There are 3 ways to turn a row about zero (a turn may also mirror it). The second row of each pair is the first, turned, with some noise. The first 27 pairs use one turn. New pairs use 3 turns, one after the other, and a turn may come again.
In the rows, zero is written as 128.
Known pairs, each followed by its turns in order:
[104 163 128 142 138 139 149 156]
[ 99 105 122  88 129 113 127 143] : Gav

[134 111  93 142 119 123 151 151]
[111  91 132 133 144 115 156 125] : tepop

[139 162 143 165 128 130 135  96]
[145 161 107  95 116 140 101 120] : Vanaf

[133  98 146  94 143  79 169 119]
[111 155 178 105 124 145 180 153] : tepop

[157 127 148 132 180 173 160 114]
[135 135 126 169 153 171 117 182] : tepop

[ 69 133 108 115  94  78 125  83]
[175 140 137 139 153 116 140 206] : Gav

[140 122  77 127  78 148 122 168]
[165  67 135 109 139 158 113 110] : Gav

[103 105  89 140 127 115  58 102]
[112 113  74  62 117 107 110 122] : tepop

[114 103 107 139 183 122 129 163]
[ 76 134 147 150 127  81 120 130] : Vanaf

[153 115 101 130 171 141 144 145]
[119 113 107 149 153 125 155 170] : tepop

[102  75 148 115 134 156 132 139]
[135 134 142 128 116 119 191 103] : Gav

[150 100  62 144  86 103  89 125]
[ 81  87  81  95 117 117 158  83] : tepop

[125 131 167 164 117 121 110 148]
[148 128 132 132  84 124  97 151] : Vanaf

[ 86 142 143 103 124  99 161  78]
[110 154 183 108  85 129 108 149] : tepop

[135  77 124 163 108 199 135 126]
[150  55 117 132 159 177 111 124] : tepop

[ 88 145  95 157 159 134 118 160]
[ 64 145 125 123 117 113 120 164] : Vanaf

[159 117 149 134 170  85 111 161]
[ 94 112 142 172  86 106 108 119] : Gav

[157 171 150 176 204 118  88 114]
[122 163 123  86 142  91  36 138] : Vanaf

[ 89 166 138 121 183  98 128  97]
[ 87 157 105 141 119 118 136 193] : Gav

[176 121 146 173 164  99 109 125]
[140 145 155 105 114  97  70 103] : Vanaf

[ 69 117 109 171 160 167 135  97]
[ 68 179  96 160 121 157 111 123] : Vanaf

[ 97 118 115 177 111  97 124  96]
[101 127 108 118  81 157 109  99] : Vanaf

[ 98 146 140 150  83 126 124  71]
[140 132  85 116 103 192 121 116] : Vanaf

[129 138  74  80 147 137 204 119]
[161 111  34 100 110 119 131 141] : Gav

[132 112 124  60 155 118 112 141]
[157 155 108 115  99 121 174 161] : tepop

[ 78 138 169 151 167 104 131 147]
[ 76 129 152 123 116  84 154 161] : Gav

[138 130 140 155 129 165 100 123]
[102 138 148 121 153 156 132 102] : Gav

New pairs, each followed by its turns in order:
[ 81  50 139 188 131 181 152 135]
[137 105 104 218 137 120 190 178] : tepop tepop tepop

[156 103 106 137 172 134  70 161]
[130  80 182 171 144 149 117 112] : Vanaf Vanaf Gav

[127 123 152  60 141 186 188  91]
[139 147  36 103  78 120 162 122] : Gav Vanaf Gav

[112 148 176 125 166 133 121 102]
[ 99 156 157 167 110 141 112 151] : Vanaf Gav Vanaf

[153 121 128 191  80 143 101 158]
[115 136  99 105 112 126  47 160] : tepop Vanaf tepop

[190 111 123 127 156 100 115 137]
[ 97 131  70  92 135 156 137 127] : Vanaf Vanaf tepop

[163  79 119 140  90 135  51 132]
[ 79 182  67 113 146 110 179 142] : tepop Vanaf Gav

[123 118 169 150  94 102  61 103]
[133  82 112 143  92 104 133  60] : tepop tepop tepop

[176 131 156  98  90 137 136 150]
[175 116 125  93 132 101 108  94] : Vanaf Vanaf Vanaf

[108 135 136  87 119 118 139 110]
[141 142 151 144 128 140 163 130] : Gav Vanaf tepop

[ 90  85 134 135 110 137 130 133]
[ 72 151 134 131 112 132 136 125] : Gav Vanaf tepop

[106 134  77  64 120 142  75  96]
[122 119 205 147 145  67 132 157] : Vanaf tepop Vanaf

[144 159 114 156 114 107 129 177]
[149 170 113 109 128 103  89 115] : Vanaf tepop Gav

[145 102 117 138 148 120 131 158]
[110 114  97 106 114 119 121 108] : tepop Vanaf Vanaf

[142  63 132 102 133 147 130 143]
[120 120 133 114 146 172 151  75] : tepop Gav Vanaf

[128 176  85 182 118 116 186 169]
[ 83 113 147 143 125  39 117 168] : tepop Gav Gav

[169 174 174 111 108 103  72 186]
[149  98 141  92 127  62  57  95] : tepop tepop tepop

[127  85 125  98 112 134 124 168]
[ 85 164 108 140 119 148 120 131] : Gav Gav tepop

[151  88 183  87 138 144 128 113]
[143 137 149 115 193 146 176 126] : Gav Vanaf Vanaf

[112 190 104 120 110 125 195 158]
[173 158 194 139  88 162 152 121] : Gav Gav Vanaf

[106 149 133 126 124  62 170 120]
[129 161  98 172 134 148 144  83] : Vanaf Vanaf Vanaf

[119  55 141 156 130 122 115 102]
[148 142 152 117 154 184 120 173] : Vanaf Vanaf Vanaf

[118 136  99 147 103 125 113 186]
[132 163 161 124 108 166 168 106] : Vanaf Gav tepop

[121 167 152 140 143 132 164 151]
[172 137 133 118 105 113  95 143] : Gav tepop Gav

[156 186 117 116 104 111 111 114]
[108  80 127 153  98 155 125  93] : Vanaf Gav tepop

[116  79 132 114 162 144 122  92]
[ 81  92 134 122 161 107 122 114] : Gav Gav Vanaf

[188 117 119 148 148 117 142 102]
[119 111 110 152 163 172 115 162] : Gav Vanaf Vanaf

[108 158 128  85 124 144  96  92]
[140 161 146 121 155  92  88 142] : Vanaf Vanaf tepop

[128 181  83 141 109  99  89 171]
[143 193 123  99 159  75 146 102] : Gav Gav Gav

